All groups share one centre, and each spreads out both ways along 8 directions, with some noise.
In the rows, 128 means zero.
Known rows, each followed by its group:
120	97	96	116	133	134	118	123	109	120	133	144	146	162	114 | Q36
136	151	129	118	125	136	122	142	147	126	121	113	116	115	134 | Q729
129	140	130	121	157	122	165	79	152	133	149	132	132	152	112 | Q464
97	105	100	111	116	132	144	107	122	137	163	104	125	124	138 | Q729
127	138	149	139	115	124	114	124	117	130	113	111	143	109	129 | Q511
133	145	92	109	138	123	127	141	104	134	149	112	140	128	114 | Q36
144	121	113	117	163	124	133	136	97	127	133	158	124	170	114 | Q511
145	153	118	114	159	128	124	133	80	146	137	102	134	146	115 | Q464
143	116	122	145	150	144	128	156	130	135	114	122	101	157	140 | Q464
143	118	96	146	162	141	140	154	141	152	147	105	136	162	112 | Q729
112	113	120	103	108	140	123	164	111	141	137	130	117	123	126 | Q511
113	119	125	134	133	123	138	84	125	124	135	119	129	139	136 | Q36
123	130	139	101	145	126	148	126	98	144	154	143	137	148	105 | Q511
132	139	159	139	144	138	143	100	137	136	126	109	120	136	127 | Q511
108	129	122	113	128	158	124	121	169	131	149	133	130	149	127 | Q464
142	139	95	114	135	153	121	127	151	109	116	109	121	143	125 | Q464
144	107	103	139	143	147	145	155	135	125	103	103	86	149	139 | Q464
121	136	96	94	117	151	112	124	120	121	127	93	122	129	132 | Q511
115	140	102	103	114	144	136	130	122	137	148	84	123	114	124 | Q511
125	109	146	152	137	124	115	129	91	130	111	126	113	146	155 | Q729
140	156	140	114	132	130	137	138	132	127	122	114	124	109	115 | Q729
132	113	150	147	159	133	147	103	93	137	116	107	113	157	130 | Q464
138	130	99	119	131	140	122	158	129	123	120	116	122	135	123 | Q36
141	150	89	111	115	123	100	167	134	119	124	138	137	120	124 | Q729
123	93	123	121	131	132	170	104	90	131	129	93	110	134	116 | Q464
103	128	120	121	108	144	125	141	163	144	147	108	120	118	147 | Q36
133	159	132	90	135	127	123	124	88	132	147	132	149	127	103 | Q511
114	108	108	116	119	134	137	113	99	127	135	89	129	121	122 | Q36
132	161	113	101	132	121	137	141	112	145	150	93	123	105	123 | Q729
132	150	105	125	121	93	122	124	115	120	138	133	137	105	133 | Q36
126	157	101	88	133	144	115	142	131	131	152	123	134	137	117 | Q511
120	123	99	104	110	109	156	114	135	126	154	120	134	94	112 | Q36
112	101	122	129	135	136	151	114	116	142	150	108	128	139	123 | Q729
128	102	126	145	132	119	132	110	121	111	117	145	125	144	133 | Q464
97	113	135	131	135	152	130	112	148	153	157	131	126	164	140 | Q36
116	110	140	149	135	137	137	129	112	150	126	90	111	128	139 | Q729
118	105	135	136	151	127	158	119	122	143	143	135	120	149	129 | Q511
137	122	150	122	136	131	156	135	129	135	132	124	136	124	98 | Q729
123	154	131	115	137	111	125	132	85	156	166	108	147	122	117 | Q464
128	137	94	99	113	133	140	124	134	126	147	98	136	108	111 | Q729
128	116	108	113	128	160	135	141	138	138	126	90	106	135	129 | Q464
126	108	105	141	122	126	96	131	132	115	115	158	130	148	143 | Q511
144	138	108	123	147	136	119	169	113	143	134	132	123	146	122 | Q36
150	137	82	114	121	110	127	157	102	109	116	116	136	107	112 | Q36

New rows. What belongs after each?
133	119	102	124	155	140	147	120	120	129	128	110	107	161	128 | Q511
92	118	119	119	93	127	129	113	115	143	153	87	130	92	145 | Q36
143	132	100	123	115	111	132	152	135	111	120	129	122	99	123 | Q36
133	90	146	148	137	142	148	129	120	136	116	123	133	138	108 | Q729
138	116	123	146	149	136	136	159	115	149	127	113	92	148	141 | Q464
132	133	102	124	134	99	132	106	99	113	139	131	140	127	121 | Q36
120	103	102	127	123	140	133	158	142	130	136	146	112	135	134 | Q464
154	128	107	126	148	132	149	121	147	118	115	115	115	144	114 | Q36
132	134	95	95	125	134	130	122	107	116	134	127	142	135	105 | Q464
129	168	129	111	144	126	118	137	95	157	153	91	144	118	126 | Q464
122	132	110	112	127	117	144	109	112	128	149	122	139	120	114 | Q464
136	152	115	113	150	126	135	90	136	120	143	127	145	141	113 | Q464
121	154	113	123	114	101	115	152	132	132	152	143	127	104	143 | Q36
129	161	115	124	132	123	103	149	138	143	144	124	135	125	139 | Q464
117	120	116	123	110	137	132	95	154	117	127	112	124	120	134 | Q464
87	103	118	116	97	129	123	128	123	136	154	130	121	111	144 | Q729
122	126	116	137	120	96	139	136	107	144	150	125	133	106	129 | Q464
116	113	135	128	134	155	115	124	107	140	121	112	122	152	134 | Q464
134	155	87	117	139	104	138	119	146	121	149	137	133	125	124 | Q36
133	130	113	131	121	122	110	97	125	97	101	132	144	128	131 | Q464
136	112	95	116	109	110	150	147	142	119	134	151	127	106	107 | Q36
131	129	99	102	121	99	159	128	95	128	145	110	136	94	100 | Q36
123	143	129	120	124	120	100	135	78	140	137	107	150	118	128 | Q464
126	120	125	139	107	106	112	153	122	118	118	157	123	111	142 | Q36
116	127	122	100	135	130	127	108	97	130	143	126	139	143	114 | Q511
149	137	114	111	136	117	137	153	91	132	133	111	147	117	96 | Q729
113	108	98	109	138	128	138	131	109	134	161	144	127	153	120 | Q511
124	94	86	158	127	101	133	144	127	137	148	134	130	128	144 | Q511
108	106	131	128	123	144	133	113	128	137	135	106	124	137	142 | Q36
143	125	97	122	112	104	122	139	83	105	112	113	135	100	121 | Q36
137	113	95	121	120	146	101	154	120	112	110	117	131	138	128 | Q36
147	161	94	128	140	78	152	142	127	135	157	120	132	98	119 | Q464
148	141	126	123	143	99	143	179	114	138	134	157	113	117	114 | Q36
134	150	107	107	141	142	122	136	124	136	141	115	135	138	122 | Q464
116	113	129	120	127	135	150	118	130	136	142	117	127	128	120 | Q729
111	91	124	119	99	114	132	140	88	127	133	136	132	108	122 | Q36
119	100	97	113	97	119	129	146	111	115	134	140	138	108	115 | Q36
119	141	65	115	134	120	96	132	110	128	148	110	115	138	162 | Q729
145	147	108	117	156	143	156	139	145	140	139	94	115	141	109 | Q36
138	120	116	146	138	120	145	158	103	145	124	91	105	125	138 | Q464
139	150	105	136	137	114	114	110	128	109	118	116	128	130	144 | Q36
132	140	83	124	137	126	108	105	134	105	133	135	144	146	133 | Q36
109	144	128	116	108	123	110	122	137	124	126	132	102	112	168 | Q729
120	148	111	109	136	122	138	95	105	140	158	98	146	124	114 | Q511
124	143	128	132	117	113	137	124	136	135	132	103	111	91	144 | Q36
141	128	106	125	143	161	101	166	121	129	114	110	125	159	131 | Q36
124	127	70	95	116	125	132	174	112	148	164	105	115	110	124 | Q511
88	73	103	144	115	143	130	127	133	146	152	115	122	146	147 | Q729
122	132	110	97	121	121	143	86	109	111	149	122	153	123	97 | Q464
136	151	106	137	127	119	121	120	154	117	120	116	127	121	140 | Q464
144	144	125	122	139	120	152	153	129	144	138	106	107	105	122 | Q36
139	105	123	149	142	120	155	107	119	120	110	116	109	137	134 | Q464
134	140	104	123	136	104	117	146	119	126	147	167	136	136	126 | Q36
138	143	109	120	154	111	159	78	120	125	136	102	131	130	119 | Q36
125	151	102	115	131	116	161	138	141	151	171	97	124	103	120 | Q464
126	141	108	133	142	114	122	90	136	115	130	123	135	139	139 | Q36
122	131	155	117	121	111	124	161	100	141	132	161	127	114	124 | Q729
96	124	112	117	101	145	113	114	136	139	148	85	134	113	147 | Q36
134	138	139	140	128	134	126	146	153	132	107	105	95	114	148 | Q36
142	149	116	109	142	112	177	136	104	144	145	81	120	99	102 | Q36
148	167	106	110	134	119	141	172	141	146	143	104	113	103	120 | Q36
